The rows of a group lie close to one hidden flat surface of 9 dimensions, which passes through zero. Surfaces can cross.
Some rows, each with its group after it:
[ 11,   8,   3,  33,   0,  -8,   3,  10,   3,  16,   7, -11, -14,  -4,  -8,
  -6, -11,   0, -12, -16,   0]	zakov
[ 10, -10,   4,  -7, -19,   9, -10,   6,  -5,  -6,   0,   5, -33,  -2,  22,
  19,   2, -30,  38,  -7,   6]	bef
[  0,  -1,  -3,  15,  27,  -2,   9,  -2,  -5,  -6,  -6,  44,  20,  13, -11,
   3, -20,  30,   2,   2,  18]	Dege
[ -6,   3,   1, -16,  -5,   8,   3, -11,  -4,   5,  19,   4,  -1,  11,   6,
  -6,   2,  -8, -15,  -9,  -6]	kek
[ 13,   7,  -8,  45,  -9, -22,  16,  21,   0,  30,   4, -35, -27, -25, -15,
  -1, -19,   3, -21, -15,   8]	zakov
[  9,  27,   2,  -8,  22,   1,   3,   9,  -7,  26,  11,  37, -19, -10,   1,
 -43,  21, -10,  10,  -1,  -9]	zuzup
[ 11,  -1,   2,  11,  -2,  -5, -29,  -1,  -7,  -5, -12, -19,  11,  -6,   1,
  -5,  19,   3,  14,  -4, -21]	Dege
[  3,  -9,   5,   1, -11,  25,  -1,  -4,  13,  -4,  -1,  41, -26,  11,  -5,
  22, -33, -19, -26,   3,   8]	Dege
[ 34,   8, -24,  -2,   0,   1, -11,  22,  -1,  -6,  -3,  11,  -7, -13,  11,
   5,   0,  -5,  25,  17,   9]	fivaz
[ -8,   0, -16, -29,   0, -31,  13,   8,   8, -26,  -9, -28,  15,  -9,   8,
   8,   7,  16,  18,  32,  23]	zakov
[  3,  24,   0,  14,  18, -19,  35, -10,  16,  28,   7, -11, -12,   0,  13,
  -4, -14, -15, -17, -23,  -5]	fivaz
[-22, -32,   1,  -6, -25,  18,  -7,  -2,  -5, -15,  19, -29,   0,  10, -14,
  -1,   0,   6, -10,  -8,   0]	zuzup
[-29, -14,  29, -16,  -9,  19, -14, -32, -17, -21,  32,  14,   3,  48,   5,
 -10,  12,  -3,   5, -30,  -4]	zuzup
[ -9, -16,  13,  -8,   6,  16, -15,   6, -10, -18, -14,  26,   8,   5, -13,
   5,  15,   2,  20,  12,   9]	fivaz
[ -3, -11,  14,   8,   3,   4,   2,   1,  -9,   4,   1,   0,  -6,   5,   0,
   5,   6, -14,  -2, -16,  -2]	fivaz
[-20,  11,   4,  -9,   7, -17,  38, -21,   5,  21,   2,   6,  -1, -13,  10,
  14, -30,  -4, -19,  -1,  12]	kek
[ -9,  -3,  -5,  18,  13,  -9,   9,   6,  12, -18,   5,  -3,  11,  17,  -4,
   6,  -2,  19,   4,  -2,  12]	kek
[ -1, -20,  -7,  -3, -16,  23,   6,  12, -22,  22,   8, -13, -15, -21,  -7,
  -6,  13,  -9,   8, -11,   0]	zuzup
[ -9,   2,   4,  -7,   6,  -2,  -2,  -2,  -8,  10,   0,  10,  10,  -4,  -8,
  -9,   7,   4, -10,  -1,  -2]	Dege
[ -5,  17,  -4,  -2,  17, -29,  18,  10,   0,  13, -17, -10,  14, -19,  -8,
  -1,  -6,  10, -21,  20,  10]	zakov
[-26, -10,   3, -50, -17,  -3,   4, -13,  -3, -20,   1,  -7,   8,   4,  10,
  15,   8,  -9, -15,  16,   5]	zuzup
[-12,   2, -19, -43,  -3,   2,  30,  12,   7,  20, -10,  -1, -10, -42,   1,
  -8,  -2,   3,   1,  37,   8]	zuzup
[-22, -10, -16, -37, -25,   1,  -3,  -9,  36, -25,  23,  -4, -18,   5,   0,
 -26,  -7,  23,   4,  29,  -5]	zuzup
[-12,  -3,  -3, -12,  -5,  -7,  24, -11,  12,  -4, -15, -16,   4,  -4,   8,
  31, -21,  -7, -14,   9,   9]	zuzup
[  5,  -1,   4,   8,   9,   4,  -1,   7, -14,   8,  -9,   2,  11,  -8,  -4,
   5,   1,   5,   6,  -1,   2]	fivaz
[ -7,  -7,  11,  29,  15,   2, -14,  -8,  19,  -4, -24,  -8,  25,   8, -23,
  -3,  15,  13, -16,   3, -27]	zakov
[-12,   9,   8, -22,   9,   1,  29, -13,  43,  11,  -1,  11, -18,  -5,  11,
 -17,   2, -24,  -7,  14, -17]	bef
[ 23,  -7, -28,  -6, -12,  11, -15,   9,   6, -11, -15,  -9,   8, -20,  -4,
   2,  -5,  13,  17,  28,  -7]	kek
[  1,  -8,  -6,  -7,  -8,   2,   2,  -1,   9, -13,  -3,  -7,  -7,   0,  10,
  20, -10, -12,  -1,   6,   0]	Dege
[ -2,   6,   6,   4,  14, -24,   9, -18,  -4,   2, -10,   0,   3,  -5,  23,
  30, -32,   1,  14,  -9,  19]	kek
[-11, -19,  -6, -14,  -9,  22,  15,   7, -18,   6,  28,  -1, -16,  -5,  -2,
 -10,   5,  -5,  16, -16,   8]	zuzup
[ 12,  16,  -8,   8,  15,  -6,  -8,   4,  -3,  -3,   2,  24,   4,   7,  -1,
  -9, -12,  21,  15,   3,  14]	zakov
[ -8, -16,   9,  17, -19,  -6,  -4, -13,  18,   0, -16, -57,   2,  -6,   5,
  19,   5, -15, -24,  -3, -28]	Dege
[ 11, -16, -14,  23, -11,   4,   3,  20,   9,  -1,  -7, -21,  -8,  -4, -13,
  18, -10,  -6, -23,   8,  10]	bef
[ -7,   8,   1, -19,  -4, -22,  -7,  -8,   4, -13,  13,   8,  -5,   8,  13,
 -11,  -7,  11,  24,   5,  12]	bef
[  7,  -4,   1,  10,   0,  12,   6,  -3,  19,  -3,  -8,   8, -16,   5,  13,
  14,   0, -17,  12,  -5,  -2]	Dege
[ -5,  11,   3, -18, -15, -29, -28,  -8,  -4, -10,   6,  -3,   1, -13,  14,
 -21,   1,  27,  23,  17,   3]	bef
[ 13,  -1,   2,  47,  17,   4,   3,  17,  -5,  13, -15,   8,  -5, -15, -20,
   0, -17,  17,  20,  -8,  13]	kek
[-10,  15,  15, -39,  33,   5,   5, -13, -20, -12,  -2,  47,  31,  25,  14,
   2,  20,  -8,  15,  -3,   2]	bef
[  3,  12,  -4, -26,  17,   1,  11,  15,   3, -31,  13,  40,  11,  39,   7,
   7,  15,  -8,  -5,  13,  19]	bef
[-15,  13,   6, -30,   1, -15,  18, -13,   7,   0,   1,   3,  -2,  -1,  14,
   5,  -5, -15,  -7,   6,   4]	fivaz
[ -5,  -5,   9,  13,  -2,  -1,  -6,  -6, -12, -14,  12,  -1,  18,  27, -14,
   2,  -5,  15, -19, -16,   1]	Dege
[ -1,   5,  -2,  -5,   4,  -1,  -3,   2,   0,  -6,   9,   5,   6,   6,  -4,
 -10,  11,   0, -14,   7,  -7]	bef
[-13,  -5,  11, -11,   8,  19,  15, -11, -46,  22,   3,   9,  17,   4,  -3,
  11,   4, -13,  -9, -34,   7]	kek
[ -8,  -7,   0,  10,   7,   7,  20, -11,  -3,  17,   5, -14,  11,  -2,  -6,
   2,  -7,   2,  -9, -18,  -7]	bef
[ 12,  -8,  -4,  -4,  -3,   7,   3,  -3,   7,  -5, -28,  -7,  -6, -22,  10,
  30, -15, -12,  11,  15,   2]	Dege
[  2,  18,  20,  -7,   5, -10, -21, -10,   9,  -8,   2,  30, -14,   7,  15,
 -26,  15,  -9,  29,  -4, -13]	bef
[ -7,  -1,  17,   6, -16, -15,  -8, -11,  12,   1,  -3, -25, -18, -10,  15,
  12,  -2, -21,  -1,  -7,  -9]	kek
[ 0,  4,  4, -5,  9,  4, -1, -1, -9,  3,  2,  9, 13,  8, -8, -8,  6,  5,
 -8, -2, -6]	kek
[  0, -11, -11,  -5, -13,   8,   9,  10,   7,  23, -11, -32,  -4, -29, -13,
  -1,   9, -12, -22,  16, -11]	fivaz
[ 17,  -6, -10,  45,   9,  31,  14,  -2,  16,  21,  -3,  21, -12,   2, -18,
   8, -50,  15, -15, -17,  -7]	zakov
[ 19,  26, -11,  -1,   5, -16, -17,   0,  -1,  -5,   5,  10,   9,   1,   8,
 -16,  -3,  14,   6,  14,  -6]	fivaz
[  0,  -4,  -5, -11,  -8,   7,   4,   7, -11,   9,   0,  14, -13, -11,  -3,
   2, -15,   0,   3,   3,  16]	Dege
[  6,   2,   3,  -3, -14,   1,  -6,   7,  -4,   0,   3,  -7,  -8,  -3,   3,
   0,   7, -11,  -1,  -2,  -4]	zakov
[ -2,  -5,  -8, -11,  -2,  13,  21,  -5,  23,  -3, -14,   4,   1,  -1,  -6,
  23, -19, -14, -39,  24,  -6]	zakov
[-16,   6,  -8, -24,  14, -11,  15,  -7,  21, -16, -17,   2,  24,  -4,  -6,
   5,  -3,  11, -17,  34,   2]	zakov
[-21,   9,  15, -19,  13, -14,  17, -27,  -2,  13, -28,  14,   8, -25,  17,
  29, -22,  -2,   7,   5,   3]	fivaz
[-28,   3,  11,   2,  17, -11,  26, -24,  17,  19,   8,  -7,   5,   0,  -4,
 -17, -12,  10, -11, -11, -11]	bef
[-15,  -1,  10, -16,   3,   3,   2, -21,  11,  -5,  -3,  11,   1,   0,  13,
   6,  -9,  -5,   5,   1,  -5]	zuzup
[  6,  13, -12, -29,  -8, -12,  -7,  10,   3, -14,   6,  -6,  -4,  -6,  15,
 -12,  15,   0,  16,  17,   4]	Dege
[  3,  -2,   0,   2,  -5,  -3,  -9,  14,   3,   0, -11,   1, -10, -15,  -7,
  -7,   9,  -3,   8,  11,   2]	kek
[  8,   6,   3,   7,   1,   5,  -6,   6, -13,  -7,  11,  17,   9,  27,  -7,
   9,   7, -12, -24,  -9,   3]	zakov
[-11,  -9,  -1, -21,  -7,   3,  -7,   8,   6, -22,   2, -11,   4,  17,  -4,
  -4,  32, -11,  -4,  13,  -3]	kek
[-17, -13,  -5,  -6,   4,   3,  31,   1,  26,  -7,  -9,   0, -13,  -2,  -5,
  18, -18,   3,  -2,  11,  22]	fivaz
[-18,  14,  16, -27,  20,  -7,   2,  -6,  -8,   8,  -8,  15,  17,  -9,   0,
 -15,  21, -13, -15,  13, -13]	zuzup
[ 15,   7,   8,  28,  12,   5,  -7,   2,   8,   0,   0,  24, -20,  16,   5,
  -8,   0,  -4,  21, -18,   5]	fivaz

New rows. What belongs after each?
[-11,   3,  18,  35,  44,   0,  20,  -9,  -4,  17,  -2,  13,  20,  21,  -9,
  -7,   9,   3,   5, -35,  -7]	Dege
[ -9,  18,  15, -20,   6,  -9,  15, -10,  -4,  19, -18,  -3,   7, -13,  13,
  16,   6, -30, -20,  10,  -5]	zuzup
[-10,   7,   1, -13,  -5,  -3,   3, -13,  -1,  13,   9, -12,   0,  -8,   3,
 -20,   1,   8,  -9,  -1, -14]	bef
[-12, -23,  -2, -13, -14,   5,   4,  -9,   2,  -8, -25,  -2,  -9, -25,  15,
  38, -30,   1,  22,  13,  18]	fivaz
[ -4, -16,   9, -17, -12,  10,  11,  -3, -19,   0,   7, -39,  -7,   5,  31,
  25,  27, -42,  20, -30,  -4]	Dege
[ 20,  10, -15,  13,  -3,  11,   7, -16,   2,  15,  18,   6,  -2,   3,  12,
   0, -35,   8,   9, -19,   3]	kek
[ -7, -15,  -8,  -8, -13,  21,  15,   9,  -4,  13,  20, -13, -22,  -6,   0,
  -2,   2, -14,   3, -12,   7]	zuzup
[  0,  -8,  -9, -20, -13,   8,   5,  22, -25,   1,  22,  -4,  -5,  10,  -9,
  -6,  20, -12,  -2,  -6,  13]	zuzup
[ -7,  10,  14, -20,  15,  -1,   6,  -1, -20,  12,  -6,  17,   9,  -5,  -1,
 -10,  20, -13, -11,  -1,  -5]	zuzup
[ 34,   6, -25, -12,  -3,  12, -20,   2, -14,   4, -27,   3,  20, -38,  12,
  14, -20,  16,  28,  28,  -7]	kek
[ -1,   8,   0,   1,  -2, -11,  -3,  -3,  -9,  17,   1,  -3,  -5, -25,   4,
 -11,  -1,   7,  23,  -4,   5]	zakov
[  4, -10, -16,  -4, -12,   9,  -1,  -2,  27, -17,   7, -32,  10,  16,  -2,
  -5,   6,   8, -11,  14, -19]	kek
[ 15,  26,  -4,  12,  25, -27,  11,   8,  19,  -5, -10,  17,   5,  11,   8,
   9,  -8,   0,  -6,  10,  10]	zuzup
[  5, -13,  -8,   9,  11,  21,  19,   9, -28,  -4,   5,   1,  23,  15,  -3,
  21,  -4,  -2,  -7, -22,  17]	bef
[ -5,   2,   7,  -6, -11, -17, -24,   6, -14,  -4, -11,  -5,  12, -13,  -9,
  -1,   6,  12, -10,  13,   1]	bef
[ 14,  11, -11, -11,  -3,  -4,  -7,   8,  -4,  -2,  -1,  -2,   4,  -5,   2,
  -8,   8,   1,   1,  13,  -3]	fivaz
[  5,   2, -12, -12,  -8, -21,   2, -36,  12, -42,   8, -26,  22,  28,  40,
  50, -26,   7,  21,  -1,  15]	kek
[ -8, -17, -10, -17,   5,  16,  15,  -2, -36, -30,   8,   2,  31,  37,   6,
  35,   6,   3,  15, -15,  27]	kek
[  4,   0,  -5,   1, -11,  -6, -15,   3,   4, -16,  -3, -11,   6,   7,  -2,
   6,   3,   7, -11,  14,   2]	zuzup
[ 18,  -8, -28,  -9,  -6,  21,  18,  19,   2,   0,   4,  -8,  -4,  -1,  -4,
  17,  -6,  -7, -22,  15,   5]	bef
[ 21,   5,  -9,  -5, -16,  -1, -22,  11,   7,  -8,  11,  -8, -14,  -3,   5,
 -17,  11,  -7,   3,   8,  -7]	fivaz
[-35,   1,  28, -22,  -7, -30, -15, -16, -20,  -5, -10,  -6,  20, -13,  -2,
   3,  13,   6, -11,   2,  -1]	bef
[ 11,   1,  -1,  -5, -12,  13, -18,   3, -23,  10,  17,  -7,   3,   6,   4,
 -15,  15,  -9,   2, -15, -14]	bef
[ -1,  16,  13,   5,   3, -24, -18,  -8,  21,   6, -11,   2,  -6,  -7,   6,
 -14,   3,  -2,   0,   9, -12]	kek
[  1,  11,   2, -12,  17,  -9,  29,   1,  27,  11,   1, -10, -25,  -8,  27,
 -12,  25, -31,  31,  -3, -11]	Dege
[-13,   3,  10,  23,  27,   2,  51,  -8,  44,  22,  10,   1, -31,  13,   0,
 -16,  -8, -16,  -7, -19,  -1]	Dege
[-29,  -3,   0, -25,  11,   5,   6, -14,  22,   3,   8,  17,   1,  -4, -10,
 -34,   1,  23,  10,  14, -11]	zuzup
[ -3,  -7,  -4,  12, -17,   4, -13,   2, -21,  -3,   3, -10,  14,  -4, -17,
   0,  -9,  21, -15,   1,   4]	Dege
[-12,  -4,  -3,  -9,   2,   9,  26,   1,  -5,  16,   7,   6,  -5,  -5, -13,
  -4,  -6,  -4, -14,  -2,   9]	kek
[  1,  11,  11,  12,   6,  -7,   2, -19, -16,  18,   8,  14,  -7,  -1,  13,
   6, -16,  -3,   5, -30,   6]	kek
[ -4,  17,   1,  10,  -2, -18,  17,  -8,  26,  20,  17,   9, -35,   2,   7,
 -18, -24,  -2, -14, -10,   2]	kek
[ -7,  -6,  -6,  23,  11,  14,  17,  -7,  -9,  20,  10, -19,  17,   0, -14,
  -3, -11,  18, -11, -29,  -7]	bef
[-12,  -3,  14,  18,  17,  12,  24, -11,  24,  18, -13,  25, -10,  -1, -10,
   9, -20,  -6, -22,  -2,  -1]	Dege
[ -1,  -7,  16,  -9, -28,  -6, -55, -20,  14, -36, -14, -13,  11,  10,   4,
   3,   6,  -4, -13,  21, -32]	zuzup
[ 22,  21,  20,  11,  20,   7, -29, -13,  -8,  13, -15,  46,  -8,  -6,  16,
 -15,   8,  -9,  34, -17, -15]	zuzup
[  2,  -4,  -9,  -7, -13,   7,  10,  -9,   7,  19,  -4, -14, -15, -24,   8,
   9, -22,  -7,  -6,   5,  -2]	kek
[  8,  10,  -1,   8,  13,  -8,  19,  -3,   8,   6,  -5,   5, -15,  -5,  15,
  14, -16,  -9,   8, -11,  12]	fivaz
[  1, -11,  -8, -15,  -7,  10, -17,  14, -16, -18,  -3,  -3,  23,  -4, -18,
  -5,  21,  16,  -1,  19,   4]	fivaz
[ 28, -10, -12,   7,  -4,  47,   2,  11,  -2,  19,   7,   0, -10,   5,  -1,
  -2,  10, -29, -14, -14, -24]	bef
[-25, -19,   3,  -8,  -3,  -6,  19,   3,  13,   8, -20, -27,   1, -20, -11,
  19,  -5,  -6, -16,  13,   1]	kek
[-30, -13,   7,   3,  10,  -4,  14, -10,   6, -15,  14, -22,  17,  23,  -2,
  -5,  11,  10,   8, -13,   2]	zakov
[ -1, -12,  -1,   8,   1,   9, -11,  -4,  17, -16,  -8, -10,  10,  11,  -5,
   0,   5,   4,   4,   4, -15]	zakov
[-15,   1,  23,  -2,  -1,  -3, -11, -20,  -7,  13,  -6,   1,   0,  -9,   6,
  -1,   1, -11,  -4, -16, -11]	fivaz
[ -8,  -4,   0, -15,  -8,  -6,   3, -10,   5, -16, -11, -19,   8,  -1,  17,
  30,  -7,  -3,   7,   9,   1]	kek
[-12, -14, -20, -27, -27,   3,  24,  13, -25,  14,  20, -19, -17, -26,  -5,
   2, -17,   5,   5,   4,  32]	Dege
[ 10,   3,   0,  24,   2,   2,  10,  11,  22,  18, -12,  -8, -23, -20,  -5,
  -2,  -4, -12,  -1,   4,  -8]	fivaz
[  9,   6, -10, -10,   8,   5,  23,  21, -11,   6,   1,  -2,   5,   4,  -4,
   5,  17, -22,  -8,   3,  11]	fivaz
[  1,  21,   7, -10,  15, -13, -11,  -7,  -4,  -3,   9,  36,  12,  18,  -1,
 -29,   8,   8,  -2,   0,  -6]	kek
[ 22,  11,  -8,  17,   7,  -1, -16,  25,  30, -12, -23,  20,  -6,   3, -16,
  -9,   8,  -2, -19,  33,  -7]	bef
[ -5,  -5, -11,  -8,   9,  -2,  36,   6,   2,   4,   0,  -6,   0,   5,  12,
  22, -11,  -9,  -2,  -5,  22]	fivaz
[  4,   2,  -5, -25, -11,  -5,  -7,   7, -15, -22,   7,   0,   1,  12,  15,
   3,  13,  -6,  25,   7,  14]	zakov
[ 23, -10,  -7,  22, -17,  27, -10,  -1,  -5,  36, -12, -23, -15, -38,   5,
   2, -11,  -8,  19, -15, -24]	bef
[ -1,  -7, -31, -37,  -2,  42,  25,  22,  -4,  29,  13,  23,  -1, -18, -27,
 -37,   9,   5, -31,  26,  -5]	kek
[-11,   6,  17,   7,  16, -21, -11,  -5,  -7,  -9, -11,  14,  16,   5,  -4,
  -7,   2,  17,  16,  -5,   5]	bef
[ -9,  14,   9, -40,  17,  -3,   0, -26, -24,  12,  -7,  11,  29, -17,  14,
 -13,   6,  12,  22,   4, -14]	bef
[  7,  -3,   0,   7, -11,   7, -10,   7, -11,  19,   4,   0, -17, -19,  -5,
 -14,   6,  -8,   7, -11,  -5]	Dege
[-21,  -3,   9,   0,  13,  17,  32, -18, -12,  29,   7,  -8,  20,  -1, -18,
  -4,  -8,   4, -36, -22, -11]	kek
[  6,  -1, -11, -25, -20,  20, -17,  17,  11,  -8,  22,  -4, -15,   4, -10,
 -33,  27, -12, -13,  15, -24]	kek
[ -6,  -9,  -2, -14,  -7,  14, -13,   9, -22,  10,   3,  -6,   7, -17, -12,
 -21,  20,   7,  -3,   6,  -8]	zuzup
[ -7, -14, -11, -23, -15,  21,   0,  38,  -7,  -8,  11,   6, -21,   1, -17,
 -15,  28, -14,   2,   9,  10]	kek
[ 18,  28,   2,   3,  29,  -5,   6,  14,  -4,  27,   4,  28, -11,  -4,  -2,
 -35,  16,   1,   2,  -6,  -7]	zuzup
[ -5,  -2,  12,  18, -14,  -4, -16, -14,  18,   1,   6,  -1, -27,  -1,   6,
  -5, -20,   4,  11,  -9, -13]	fivaz
[-25,   5,  10, -11,   3, -25,   0, -10,  10,  15,  -3, -31,   0, -32,   4,
 -30,  16,  15,  23,   4, -12]	zakov
[  0,   0, -28, -16, -14, -13,  11,  10,   5,   5,   1, -25,  -7, -30,  -5,
  -9, -14,  23,  10,  29,  14]	Dege
[-13,  13,  18,  11,  13, -26,  10,  -9,  15,  12,  -4,   9,  -9,  -6,  -2,
   0, -11,   5,  -5,   1,   8]	kek
[-11,  -4,   7, -13, -16,  10,  -5,  -6,  10,  15,   4, -13, -18, -15,  -1,
 -22,   7, -11,  -5,   0, -21]	zuzup
[  7,   1,  -4,   2,  -9,  -4, -29,  -3,   7, -22,  15,  15,   0,  18,  -1,
 -21,  -2,  23,   9,   8,   0]	fivaz
[ -5,   2, -14,  -2,   2,  -5,  22,  -9,  20,  11,  -2, -16,   1, -12,  -6,
  -5, -18,  14, -14,  17,  -3]	bef
[-16,   5,   8,   8,   5, -11, -10,  -8,   1,   3,   4,   6,  25,   6, -26,
 -22,  -5,  26, -40,   9, -11]	Dege
[ -1, -20,  -1,  21, -16,   8,   7, -20, -12,  13, -10, -43,   5, -11,  15,
  43, -24,  -8,   4, -28,  -4]	kek
[-13,  -6,  12, -14, -21,   5, -17,  -2,  17,   6, -12, -12, -19, -21,  -8,
 -19,  15, -14, -17,  17, -24]	fivaz
[ 18,   7, -29,   2,  -6,  -8,   1,  14,  33, -12,   4,  22, -20,   1,   0,
  -9, -28,  23,  11,  30,  17]	Dege
[ 26,   6,  -2,  32,  -4, -12, -28,  16,  -8,  -5, -11,  -6,   2, -13,  -3,
 -10,   7,  16,  19,   3,  -5]	zakov
[  3,   8,  17,  -4,   0, -24, -14,  11,  -4, -10,  -9,  19, -22,  -2,  15,
   5,  13, -19,  22,   1,  20]	kek
[ -8,  18,  16,  21,  34, -25,  12, -14, -12,   7, -14,  22,  28,   2,  -4,
   8, -16,  21,   1, -13,   8]	kek
[  3,   2, -14,  -8,   6,  -6,  24,  -1,   5,  13, -15,  -8,   6, -17,   6,
  21, -16,  -3,   2,   7,  13]	fivaz
[ -2,   1,  21,   8,  -4,  -6, -14,   7,   4,   0, -18,   3,  -8,  -7,   2,
   4,  10, -16,   1,  -2,  -5]	bef
[-19,  14,  16, -33,  10, -29,   7,   5,   0,  -8, -11,  22,   2,  -6,  10,
   6,  13, -12,   1,  20,  14]	kek
[ 21,  33,  -5,   3,  15, -19,  -7,   7,   8,  15,  -3,  39,  -4,  -8,  -7,
 -25, -12,  10, -13,  18,   6]	zakov
[-26, -17,   4, -24, -14,  -2,   9, -16,  -2, -35,  28,   2,   9,  40,   9,
  19,  -7,  -1,   0,  -7,  21]	zuzup
